The rows are grouped in 4 different ways at once. Each group adds its own fixed numbers to the row, and there is some noise. The rows also spread widely along 13 directions, which tell nothing about the answers.
In the rows, 128 means zero.
Some rows, each with its group in each grouping after it:
[117  83 140 169 117 110 113 147  78 137 114 131 144 155 123 117 170 105
 105 112 114 121  90 138 141  91 137 144 169 131  90  58 138 115 135 183
 130 104 136 124 164] -> X K q882 Y
[165 139 146 114 161 130 155 122 122 130 135 123  67 103 137 140 118 131
 136 130 127 146 166 117 101 117 101 128 134  99 134 110 119 120 116  85
 137 113 110 110 147] -> X A q882 J
[143  92 134 124  91 152 119 147 130 124 147 125 184 103 146 138 143 128
 122 118 117 115  78 160 148 137 160 120 102 130 121 130 153 145 102 141
 127 158 170 130 128] -> Q F q781 J
[140 108 124 118 154 118 153 123 143 139  94 123 134 124 123 175 105 149
 145 127 117 179 145 117 110 146 135 129  82 122 142  62 153 163  94  94
 137 157 112 103  92] -> D A q860 N
[124 112 162 151 141  86 154 127 126 146  73 173 121  74 156 179 121 130
 187  87  66 159 161 121 108 162 124 121  85 165 141 103 142 144 140 144
 137 180 123 141  56] -> Q S q781 Y
[115 110 129 133 116 103 124 146 151 120 181 146 183 135 158  94 120 136
 140 156  97  92  59  75 141 137 120 109 124 153 133 110 149 132 131 146
 132 153 162 130 118] -> D F q598 M
[110 167 166 165 128  98 138 114 167  95 128 127 153 149 164 144 100 156
 129 152 144 148 122 135  96 154 135 168 150 182 104 105 100 152 162 140
 100 122 129 132 138] -> U Z q860 N
[104 142 121 154 102 157  80 139 166  96 101 129 150 183 127 115 113 132
  92 122 156 157  88 154 154 121 157 175 141 138 101 122 118 143 131 135
 143 133 117 118 101] -> U Z q598 M
[129 101 126 166  91 127  97 128 112 143 119 137 191 148 139 111 115 146
 142 100 129 142  91 173 179 136 160 168 135 196 132 122 146 134 169 155
 148 158 132 126 111] -> H P q860 J
[108 128 110 124  95 188 111 135 136 107 116 110 150 151  83 106 141 117
  69 142 150 114  91 162 146 120 142 136 119 102 111 158 129 132  92 127
 128 127 150 140 166] -> H K q860 J
[141 123 109 112 112 137 136 130 102 140 135 106 153 122 126 142  99 124
 114 139 154 117 126 165 140 123 141 140 121 158 133 116 127 146 120 124
 105 115 141 109 142] -> H P q860 N
[130 127 146 149 129 121 144 112 124 154 136 120 113 144 126 144 138 135
 112 116 125 118 143 116  85 130  92 165 138 139 153  96 132  87 138 106
 106  92 135 141 185] -> D S q882 J
[148 116 152 130 135 142 165 122 117 127 115 113 142  57 143 138  82 141
 144 141 150 169 131 175 159 135 155 124 131 132 116 141 113 161 138 141
 124 139 138 132 127] -> X A q860 J
[154 133 166 163 144 111 131 104 150 137 102 136 119 129 142 155 115 171
 172  91 110 199 179 141 108 149 127 184 108 164 153  92 138 128 160  86
 165 156  89 111 116] -> H A q882 J
[185 164 104 105 116 132  43 128 156 122 157 168  97 217 180 111 134 148
 128  80 138 120  97 119 127 125 120 160 154 133 166 121 142 118 123  50
 177 156  87  73 103] -> U K q598 Y
[ 95 184 120 135  94 153 103 145 154  81 161 103 162 144 116  60 112 124
 103 190 144 133  85 156 160 121 145 139 122 156 112 173 109 137 143 140
 157 128 131 118 145] -> D P q598 J
[133 114 131 117  94 183 109 121 149 121  99 124 165 138 127 163 107 135
  93 121 172 117  90 168 129 158 171 148 122 112 110 154 127 155  94 128
  97 144 155 144 129] -> H F q860 M
[128 141 176 137 133 131 146 108 158 106 118 143 117 110 175 153  76 135
 133 135 164 125 124 115 103 168 132 134 167 129  94 153  83 150 135 150
  75 127 143 165 113] -> Q F q882 M
[110  98 161 149 160  76 130  85  97 155  63 122 112 202 119 218 146 151
 129 112 141 182 140 110  38 188 149 143 151 124 110  18 149 128 139 152
 137 141  87 129 132] -> X P q781 M
[123 113 107 116 121 105 113 137  70 140 115 130 111 144 124 120 135 108
 127 126 120 113 115 139 131 131 128 101 148 127 128 107 135 115 132 159
 143 127 119 126 120] -> D K q781 J
[166 174 112 113 116 119  79 130  86 145  91 165  33 149 148 152 120  93
 124  68 129 102 195 157  96 119 106 158 144 141 156 137 100  95 137  88
 128 103  88 104 105] -> X K q882 Y
[147 115  93  92 126  86 133 141  64 146 136 122 108 121 124 129 114 108
 145 132 121 126 149 143 132 124 121  89 117 135 160  90 147 120 123 124
 157 126 118 100 112] -> Q K q598 J
[147  86 144 109 138 107 142  98 127 156 113 135 153 154 126 198 129 167
 147 118 126 141 109 126  75 185 146 120 103 126 148  76 170 147 109 109
 130 177 138 132 134] -> H A q860 J
[ 93 108  63 102 117 121 139 127 100 142 133  94 125 167 104 100  80 118
 103 142 167 115 121 120 165 119 116 117 149 136 157 109 131 119 137 130
 126  94 116 125 120] -> Q Z q781 N
[110 131 102 112 108 107 111 114 144 138 147 116 157 195 115 143 125 141
 110 142 143 116 107 103  88 162 130 138 101 143 165  95 160 118 117  99
 144 140 135 122 137] -> X F q598 J
[108 119 144 130 160 129 168 124 126 110 114 118 106  87 124 105  80 129
 140 167 142 160 126 110 152 123 124  97 148 105  97 129 106 150 133 155
 136 126 123 141 112] -> X A q882 M
[128 107 147 173 137 139 145 139 133 124 110 155 128  92 144 107 114 125
 133 110 103 146 118 126 172 109 107 147 152 141 112 127 114 126 146 152
 121 131 132 143 108] -> D Z q860 J
[129 145 137 127 124 116 104 135 100 127 107 153  83 133 147 134 113 117
 132 118 132 121 119 135 117 135 124 122 162 124 124 138 117 116 140 142
 138 124 112 130 110] -> D S q598 M
[133 128 117 144 136 114 125 103 135 173 114 152 115 173 144 156  94 146
 123  87 139 102 162 101 103 131  95 185 149 181 178  98 117 109 154  87
  83 100 118 136 119] -> H A q860 N
[131 115 129 117 143 116 143 136  89 117 116 142  99 101 116 113 140 121
 144 134 104 140 121 130 140 134 120  79 130  96 120 125 142 128 111 140
 165 155 121 131 125] -> U K q860 J
[118 159 114 107 113 162 134 145 178 109 159 132 141 115 105 105 128 124
 110 160 104  97 116 112 125 114 111 126  65 126 154 165 137 134 100  79
 137 146 153 118 145] -> H A q598 Y
[104 119 152 155 135 127 126 124  94 125 121 157  94 138 112 105 145 116
 120 127 116 106 110 104 121 133 107 123 177 117 115 149 123  95 153 165
 136 129 125 163 158] -> H P q598 M
[ 96 135 147 162 126 128 182 155  92 118  99 114 138  27 117 115 108  96
 140 153  98 147 171 169 161 100 126 129 106 173  97 147  96 144 153 187
 106 108 144 139 127] -> H P q781 N
[147 117 173 134 164 112 173  85 158 123 166 112 135 159 142 166 139 178
 123 155 141 144 119  81  51 171 105 144 144  98 131  71 141 122 113  91
 110 124 134 132 205] -> H F q860 J
[136 161 171 138 134  52 126 103  97 131 136 149 110 155 168 169 125 151
 157 139 123 111 134 131  49 176 118 138 161 177 130  95 122 120 168 145
 115 125 119 132 145] -> H S q860 J
[118 148 144 136 142 131 124 110 172  98 111 165 102 168 151 133 102 146
 119 130 141 125 103  94 109 154 112 140 159 118 107 137 102 144 130 125
 113 145 117 141 105] -> H Z q860 Y

New rows, each followed by its group in each grouping:
[145 138  90  97  90 122 115 124 102 148 155  99 157 146 133 124  92 142
 122 134 160 114 118 180 149 130 140 144 117 171 173 126 147 125 139 101
 139 113 134 100 143] -> H S q860 J
[109 136 120 137 129 132 132 142 120 119  86 125 107 113 117 130 120 114
 125 120 119 165 147 144 142 117 125 127 111 123 118 114 126 137 113 134
 149 122 107 120  85] -> Q S q781 J
[125 164 130 120  89 150  60 143 142 109  82 182 116 165 143 159 140 114
 110  99 114  88  90 155 101 146 149 142 111 139 110 158 123 148  97 128
 124 164 137 127  77] -> H S q860 Y
[124 116 146 149 125 120 129 103 153 151 131 154 141 184 133 157 154 140
 105 102 117  86 116  90  71 161 105 155 136 144 152 101 138 105 128 105
  91 137 150 156 167] -> Q K q860 Y
[134 136 135 131 126  96 100 118  97 121 133 132 131 180 153 126 117 148
 138 131 153 139  94 145 125 150 151 136 174 155 117  99 136 139 153 145
 146 139 102 111 127] -> U P q860 N
[128 161  63 100  95 124  83 138 102 151 121 113 124 170 115 124  87 102
 108 119 158 117 150 167 146 113 136 153 110 180 169 123 126 122 137 102
 145 108 109  90  87] -> X P q598 J
[127 141 109 118 112 114 120 155  97 125 120 116 148 121 143 129  96 111
 114 146 138 124 124 167 152  95 143 136 129 162 106  92 121 157 117 152
 115  95 132  90 101] -> H S q860 M
[149 125  98 107 126 101 104 135  97 148 111 166  98 151 121 138 138 120
 148  91  86 115 150 120 116 137 105 114  94 143 168 100 159 117 110  93
 166 160 109 103  86] -> H K q860 J
[111 138  90 125 119 129  95 121 140 119 107 140 134 188 132 106  85 137
 120 122 159 128 109 120 152 140 131 143 146 152 134 128 118 146 130 121
 132 138 108 122  82] -> H K q860 N
[174 133 134 141 127 162 139 123 136 141 154 105 141 117 147 142 118 140
 100 114 154 139 142 156 130 105 126 183 137 150 139 109 120 127 125  81
 104  99 136  96 180] -> X P q860 N
[148 118 119  97 148  98 120 135 106 151 135 157 103 161 140 166 135 122
 122 125 106  79 110  89  79 134 104 101 130 122 138  70 142 131  95 110
 106 129 136 117 107] -> D A q860 J
[111 118 174 159 116 127 135 102 131 104 124 126 167 125 120 122 140 161
 145 151 125 166  82 152 122 186 162 124 125 138 110 148 147 137 154 160
 169 190 135 155 163] -> X P q860 J
[145 130 111 142 123 134 142 142  99 146 113 121 121  91 126 113 108 106
 122 112 121 143 173 166 166  92 116 151 121 155 142 116 116 119 135 117
 126 100 127 107 126] -> X K q860 J
[123 129 128 122 131  96 123 125 124 118 167 145 135 159 140  99 134 149
 142 150 105 112  80  93 122 140 105 112 138 138 139 106 155 123 130 124
 162 145 129 119 137] -> H S q860 J
[144 133 142 109 131 108 112 118 105 135  67 156  89 118 159 173  83 128
 162  99 151 150 141 164 121 163 159 117 142 135 121 134 113 158 142 140
 131 160 101 134  62] -> U A q882 Y
[ 82  94 131 151 154 105 148 119 119 106  89 112 130 161  99 119 126 136
 127 151 141 185 105 107 133 138 139 109 151  98  89  69 136 146 120 168
 153 139 106 140 124] -> U K q882 N
[136 117 134 159  87 153  92 139 126 129  81 141 166 122 127 148 137 136
 128  84 114 158 113 200 154 130 166 174  93 161 127 124 150 143 124 131
 156 160 132 116 100] -> H S q860 J
[124  93 144 140 136 142 150 116 111 149 106 137  88 142  96 165 152 119
  92 108 131 106 133 106  85 136 100 140 150  88 137 109 132  90 119 123
 100 107 143 160 188] -> H Z q598 M
[ 84 129 119 115 127 101 173 120  77 134 107  95 128  89 104 122  66 108
 134 180 168 146 141 152 150 149 144  88 143 144 123 146 110 140 164 184
 118 115 128 156 128] -> U P q598 M
[118 128 164 133  88 133 110 122 105 125 137 108 162 147 134 147 141 147
 113 139 150 112  84 187 104 162 177 136 147 149 116 139 137 123 153 160
 126 134 147 144 185] -> Q A q781 M
[ 80 132 132 145 117 136 130 120 126 128  82 125 149 152  99 149 105 125
  95 146 157 116 116 146 113 144 147 142 135 145 102 129 106 148 131 165
  85 114 143 162 121] -> H A q860 J
[134 120 131 125 117 161 130  91 151 142  97 133 117 142 122 160  90 143
 124  91 169 138 145 136 111 177 134 158 125 137 158 165 121 124 134  89
 110 151 125 161 126] -> Q P q882 N
[140 144 167 143 124 169 135 152 145  97 145 169  97  46 139  89 160 130
 154 122  54 109 112 126 141 127 106 106 100 111 131 209 133 112 127 114
 164 178 145 150 149] -> D A q781 N
[110 134 118 113 120 142 120 121 112 134  81 110 110 145 117 159 104 124
 105 129 163 146 127 155 116 145 146 130 132 111 122 119 126 135 112 131
 127 118 113 128 113] -> D S q781 M
[119 163 115 121  96 142 129 146 137 113 156  99 153 107 127 107 126 122
 116 146 117 120 134 162 141 117 131 144  87 154 146 144 133 123 123 109
 139 118 143 111 146] -> U F q781 J
[142 122  86 124  94 150 101 163  96 149 136 141 142 110 114  92 133 105
 125 102  86 107 120 157 187  96 118 137  88 163 164 137 156 111 120 107
 160 145 134 103 107] -> D P q860 J
[114 120  98 112 117 112 125 157 111 136 125 130 143 132 110 130 134 106
 116 137 103 114 113 123 131 101 121 116  90 133 139  84 153 138 100 129
 141 126 138  99 111] -> H S q598 Y
[121 185 102 103 127 102 119 142 122 142 144 157  84 143 150 130 114  92
 121 131  99  54 156  90  93 116  81 126 118 176 153 132 104 114 130 105
  99 105 129 111  97] -> X P q781 Y
[145  96 173 147 151 106 174 128 107 132 168 118 143 106 145 132 148 145
 125 153 113 122 105 117 110 120 116 117 158 125 110  76 137 127 130 147
 106 109 151 132 192] -> Q A q860 J
[119  97 114 154 126 122 187 147 111 144 148  71 187  53 109  88 101 133
 146 148 117 197 140 167 205  85 130 137  88 160 157  92 160 130 147 129
 163 111 141 106 151] -> U S q598 J
[111 104 111 123 143 124 140 135 104 150 105 129 111 127 113 132 101 110
 110 136 142 114 120 108 137 114 122 111 147 116 124 106 121 132 123 150
 111 108 132 137 110] -> X A q598 M
[ 96 145  92 113  95 140 100 153 150 126 123 145 162 159 107 122 127  99
  88 141 106  63 103 113 124 124 126 123  83 158 132 131 129 138  93 127
 107 137 166 130 101] -> X K q860 M
[155 131 130 110 113 160 119 121 153 146 114 135 135 120 141 174 103 120
 112 105 143 103 136 140 107 145 137 150 103 150 138 142 117 139 109  94
  93 141 154 129 115] -> X P q882 M
[ 86 129 125 140 114 115 158 166 123 131 133 146 165  80  98 111 144 103
 130 157  49  80 124 114 135 102 110 109  58 166 132 122 147 134 116 152
 119 141 170 137 130] -> H A q860 Y
[ 91 124 157 159 132 149 166 127 124 114 110 123 106  78  78  94 144 126
 131 144  95 152 139 126 135 131 112 118 104 106 127 166 136 102 141 139
 164 144 134 171 172] -> X A q882 J
[ 86 136 131 123 127 106 187 162  98 111 141 120 137  57 103 120 141  90
 120 180  76  85 137 116 115 113 106  81  81 128 114 124 131 133  98 162
  99 111 173 148 158] -> U F q860 N
[145 100 118 114 116 127 127 134 125 161 137 133 162 146 134 169 138 130
 109 113 109  89 109 121 102 123 121 140  97 147 150  74 162 129  90 103
 102 125 163 113 137] -> H S q860 M
[101 161 152 135 125 110 160 114 121  94 126 109 135 113 106 119 122 137
 134 184 125 152 143 151 103 160 133 113 113 137 115 140 121 134 141 146
 143 139 129 136 170] -> H K q860 J
[125 109 129 145 126 127 139 132 130 150 120 132 155 120 122 153 122 118
 119 118 120 120 126 119 115 128 128 146 106 160 135 105 135 135 125 125
 107 135 151 132 129] -> X P q598 N
[125 125 160 157 142 131 128 115 128 114 117 127 122 122 145 103  93 160
 148 138 155 186 103 141 159 144 147 137 180 122 114 142 117 135 170 149
 162 145 101 135 128] -> D A q598 M
[ 91 116 131 174 104 153 144 137 141 130  87 117 162  87  98 113 105 123
 126 116 117 169 147 153 173 129 140 161  88 147 140 150 135 119 146 140
 144 138 134 150 119] -> D F q598 M
[155  80 122 145 151 141 156 121  99 172  58 111 128  94 135 179  75 132
 128  85 173 197 165 182 170 107 152 162 149 133 122  75 114 161 128 129
  98 100 111 117  85] -> U A q860 J
[146 115 121 118 118 161 109 119 142 136 119 137 139 140 139 143 104 145
 114 110 156 118  96 141 135 143 148 142 133 130 137 142 130 146 115 104
 119 147 140 130 120] -> X A q860 N
[105 145 104 121 122 140 128 142 132  98 129 107 134 140 107  95 106 121
 106 168 141 147 110 133 155 119 128 122 118 108 113 121 126 143 101 129
 144 116 120 113 119] -> D F q860 J
[124 167 122 150 106  98  90 162 101 123 147 146 110 151 138 102 149 106
 118 122  94  99 135 132 117  98 106 156 134 163 137 105 125  94 145 130
 142  95 117 103 131] -> D F q598 J
[111  95 109 149 131 161 113 128 175 133 135 170 145 154 138  86 119 142
 116  96 111  94  60  60 171 121  93 137 142 129 147 147 143 124 113 109
 128 154 151 157  97] -> X S q860 N
[154 125 148 125 140 154 180 140 117 115 154 116 110  51 109 113 156 116
 115 150  92 133 149 136 128 106  99 106  98  90 132 138 135 112  95 101
 144 125 151 123 201] -> X K q860 J
[ 90  97  99 135 116 142 147 128 112 133  96  96 152 119  89  89  81 118
 122 145 152 167 123 145 196 125 141 118 127 127 129 130 130 131 139 155
 148 128 121 141 117] -> D K q882 M
[135  98  84 112 116 130 122 162 128 122 147 135 177 105 130  86 115 117
 138 134  91 122  89 123 195  98 134  97  83 147 138 109 159 159  95 123
 163 168 149  96  82] -> X K q860 N
[ 95 121 150 143 131 137 135 143 122 124 105 156 116 111 110 132 133 110
 113 141 107  95 107 107 112 126 119 109 135 117 101 145 115 131 122 167
 105 133 154 165 127] -> H A q598 M
[142 103 171 153 134 165 127 116 141 124  75 176 114  93 144 149 114 144
 143  90 128 142 105 143 138 156 142 132 146 112 104 176 112 152 129 143
 118 176 138 170  95] -> H A q860 J
[115 108 134 156 115 129 136 126 107 158 117 162 120 122 122 136 140 114
 115  92 103  74 136 113 115 134  97 150 137 148 152 140 127  91 139 135
  90 113 154 171 147] -> H F q860 J
[108 155  96 108 125 120 144 124 109 136 126 118  83 126 112 115  79 106
 119 138 151 119 179 120 131 132 100 121 130 125 166 149 112 104 135 108
 125  94 110 132 118] -> Q F q598 M
[132  77 123 163 157 152 130 107 114 140  52  91 113 164  97 158 109 158
 113  95 189 252 143 159 151 120 163 177 159  81 116  48 145 146 122 113
 174 119  65  99 125] -> X A q598 N
[ 92 124 112 148 132 158 151 150 123 124 117 118 131 122  87 102 134  95
  79 143 117 119 133 118 153  88 102 133 121 122 110 112 117 125 100 140
 105  92 140 136 132] -> Q P q860 J
[109 142 126 136 122 171 133 153 147 100 125 107 127 122  93 120 166 116
  87 144  96 140 137 125 121  97 117 146  83  90 110 106 143 124  75 105
 147 113 130 104 159] -> H F q781 M
[109 149 128 142 100 146  96 145 109 100  88 124 128 148  92 125 163 118
 100 128 117 151 118 185 128 127 154 135 105 117 108 126 139 129 107 136
 164 144 120 120 137] -> U K q860 J
[157 150 167 142 146 128 141 116 121 133 116 166  86  89 164 149 114 130
 147 102 121 127 154 136 114 150 108 138 157 145 126 160  99 127 149 121
 104 139 125 147 119] -> U P q860 J
[119 126  99  88 112  78 125 113  88 164 128 114 138 168 132 169  95 121
 120 142 169  94 110 136  88 156 141 113 132 157 159  92 139 131 137 137
 110 115 138 122 129] -> X S q598 Y
[ 99  97 140 154 145  77 191 111 100 149 141  93 153 115 116 118 104 143
 145 159 128 152 138 112 126 126 102 136 142 159 140  71 142 113 166 155
 123  95 135 142 172] -> H S q882 J
[123 123 147 152 156 146 126 116 122 125  80 142  81 156 104 152 150 127
 105 109 122 161 140 111 101 133 116 144 144  89 107  96 132 118 106 117
 146 132  97 126 132] -> X P q860 M
[118 141 128 106 150 119 148 154 107 126 112 142  74 107 112 145 140  89
 111 152  94  92 146 102  88 102  97  98 113  97 110  95 117 131  86 131
 102 103 132 121 127] -> D A q882 Y
[109 150 153 154 119 125 103 149 122 101 113 139 133 139 120 116 154 136
 123 135  98 145 109 153 127 121 150 137 121 135 103 110 142 134 128 142
 164 142 114 114 130] -> U A q860 M
[ 76  74 119 144 153 114 174 132  85 156  90 114 128 132  73 149 143  90
  89 149 128 125 117  92 114 110 117 103 140 100 103  61 132 127 109 181
  98  98 143 149 150] -> X P q598 Y
[142 123 131 137  90 171 115 146 118 129 137 140 150  96 123 107 139 115
 116 107 112 108 106 173 167 122 136 139 112 150 135 176 133 121 125 127
 133 150 155 138 137] -> Q P q860 J
[127 118 117 131 125 117 158 150 107 137 148 101 158 119 120 135 140 111
  92 149 121 103 130 136 121  91 117 132 119 144 120  66 130 133 102 131
  85  83 159 109 176] -> U K q860 N
[113 142 155 151 148 128 165 106 144 112 127 129 102  99 146 112 104 140
 144 139 133 155 141 104 129 147 108 133 151 117 128 152 108 122 155 131
 133 129 114 146 141] -> X F q781 Y
[118 133 133 126 114 118 132 119 141 128 152 133 157 141 140 121 109 133
 118 150 131  93 101 112 116 152 125 120 130 158 135 133 124 131 136 133
 110 140 159 143 143] -> X K q860 M
[114  89 132 124 165  77 151 110  89 130 109 121 123 161 132 145 100 129
 130 160 168 150 104  98 108 148 131  93 190 108  89  61 115 155 132 184
 111 114 120 135 119] -> H K q598 J
[141 103 154 146 161  99 162 109 153 140 157 152 142 124 150 132 122 153
 159 134 102 135 112  64 104 154  96 125 134 150 145 100 141 129 145 118
 130 161 142 140 131] -> H P q598 J
[121 115 118 136 130 139 135 121 135 132 113 130 138 149 107 126 125 134
 110 124 129 133 124 119 129 133 115 138 121 126 135 114 134 128 113 116
 126 135 132 133 134] -> H K q860 J
[110 113  80  99 131 130 163 124 124 150 108  91 136 126 120 148  56 108
 102 141 188 122 152 123 142 119 126 132 130 132 137  99 106 151 105 124
  65  75 140 133 102] -> U F q882 N
[ 83 120  86 133 124 128 142 142 105 134  99 114 138 133  85  97 110 101
 103 141 128 128 137 133 171 104 117 116 118 137 133 116 125 125 121 148
 127 108 130 140 110] -> U K q860 J
[157 124 140 142 124 151 116 164 102 135  94 172 104  71 144 145 145  97
 136  77  81 115 143 158 146 104 125 137 110 143 116 139 123 134 107 126
 121 147 138 121  92] -> U P q860 N
[160 129 148 126 133 117 133 153 121 110 133 168 113  71 155 125 137 117
 163 122  78 115 131 127 124 125 118 102 106 135 126 143 129 139 118 127
 144 165 144 119 116] -> H K q598 N
[159  93 130 101 152 126 166 120 130 145 142 101 130 127 131 176 133 142
 113 143 141 153 110 109  93 132 124 116 115  79 141  57 158 141  82  91
 125 124 137  99 168] -> D S q598 Y
[114 127  96 104 142 138 132 133 127 140 110 143  96 143 120 118  80 117
 115 129 143 112 132 102 152 120 110 108 139 118 141 129 118 138 109 114
 117 119 117 131  76] -> Q A q860 M
[117 145  90 121 136  94 146 126 121 161 134 127 105 151 120 129  96 112
 120 128 128  98 175  90 103 123  82 138 122 165 181 103 119 102 140  96
 100  91 125 125 127] -> D K q598 N
[169  98 121  95 102 125 131 124 101 153 147 104 171 118 116 164 136 155
 141 125 117 132 115 177 118 152 160 124  71 139 170  99 186 135 113  90
 161 167 147 101 164] -> H A q860 J
[115 160 137 134 130 106 114 124 128 112  54 137 136 140 141 182  77 125
 140 139 148 175 157 166 110 158 166 145 114 171  87  95 102 186 131 157
 117 147 101 107  45] -> H P q860 M
[ 82  81  96 139 102 143 126 142  88 150  98 106 153 144  92 112 117  99
  89 117 155 111 102 144 173 105 142 134 145 119 119 108 136 113 120 172
 109  95 144 157 134] -> U F q882 M
[135 131 136 121  95 120 128 107 135 122 145 104 186 138 139 137  93 153
 133 154 172 134 102 171 123 173 167 136 125 168 140 147 128 148 157 135
 126 152 153 134 159] -> H K q598 J
[101 140  99 130 101  97  91 148 104 135 101 139 129 167 112 119 128  99
 123 119  99 109 139 134 127 121 130 133 103 170 135  94 137 118 133 141
 148 130 121 114  90] -> X K q882 M
[106 156  72  82 130 131 116 146 132 116 158 113 121 188  90  98 125 121
  87 177 126  88 105  95 119 103 102 106 102 112 142  98 143 131  79  92
 142 107 127  94 128] -> H A q860 J
[133 163 105 127 135 141 124 127 138 124 118 134  92 149 122 112 105 120
 107 122 133 128 173 124 128 109  92 156 129 136 145 128 106 117 120  83
 122 102 108 109 120] -> H K q860 J
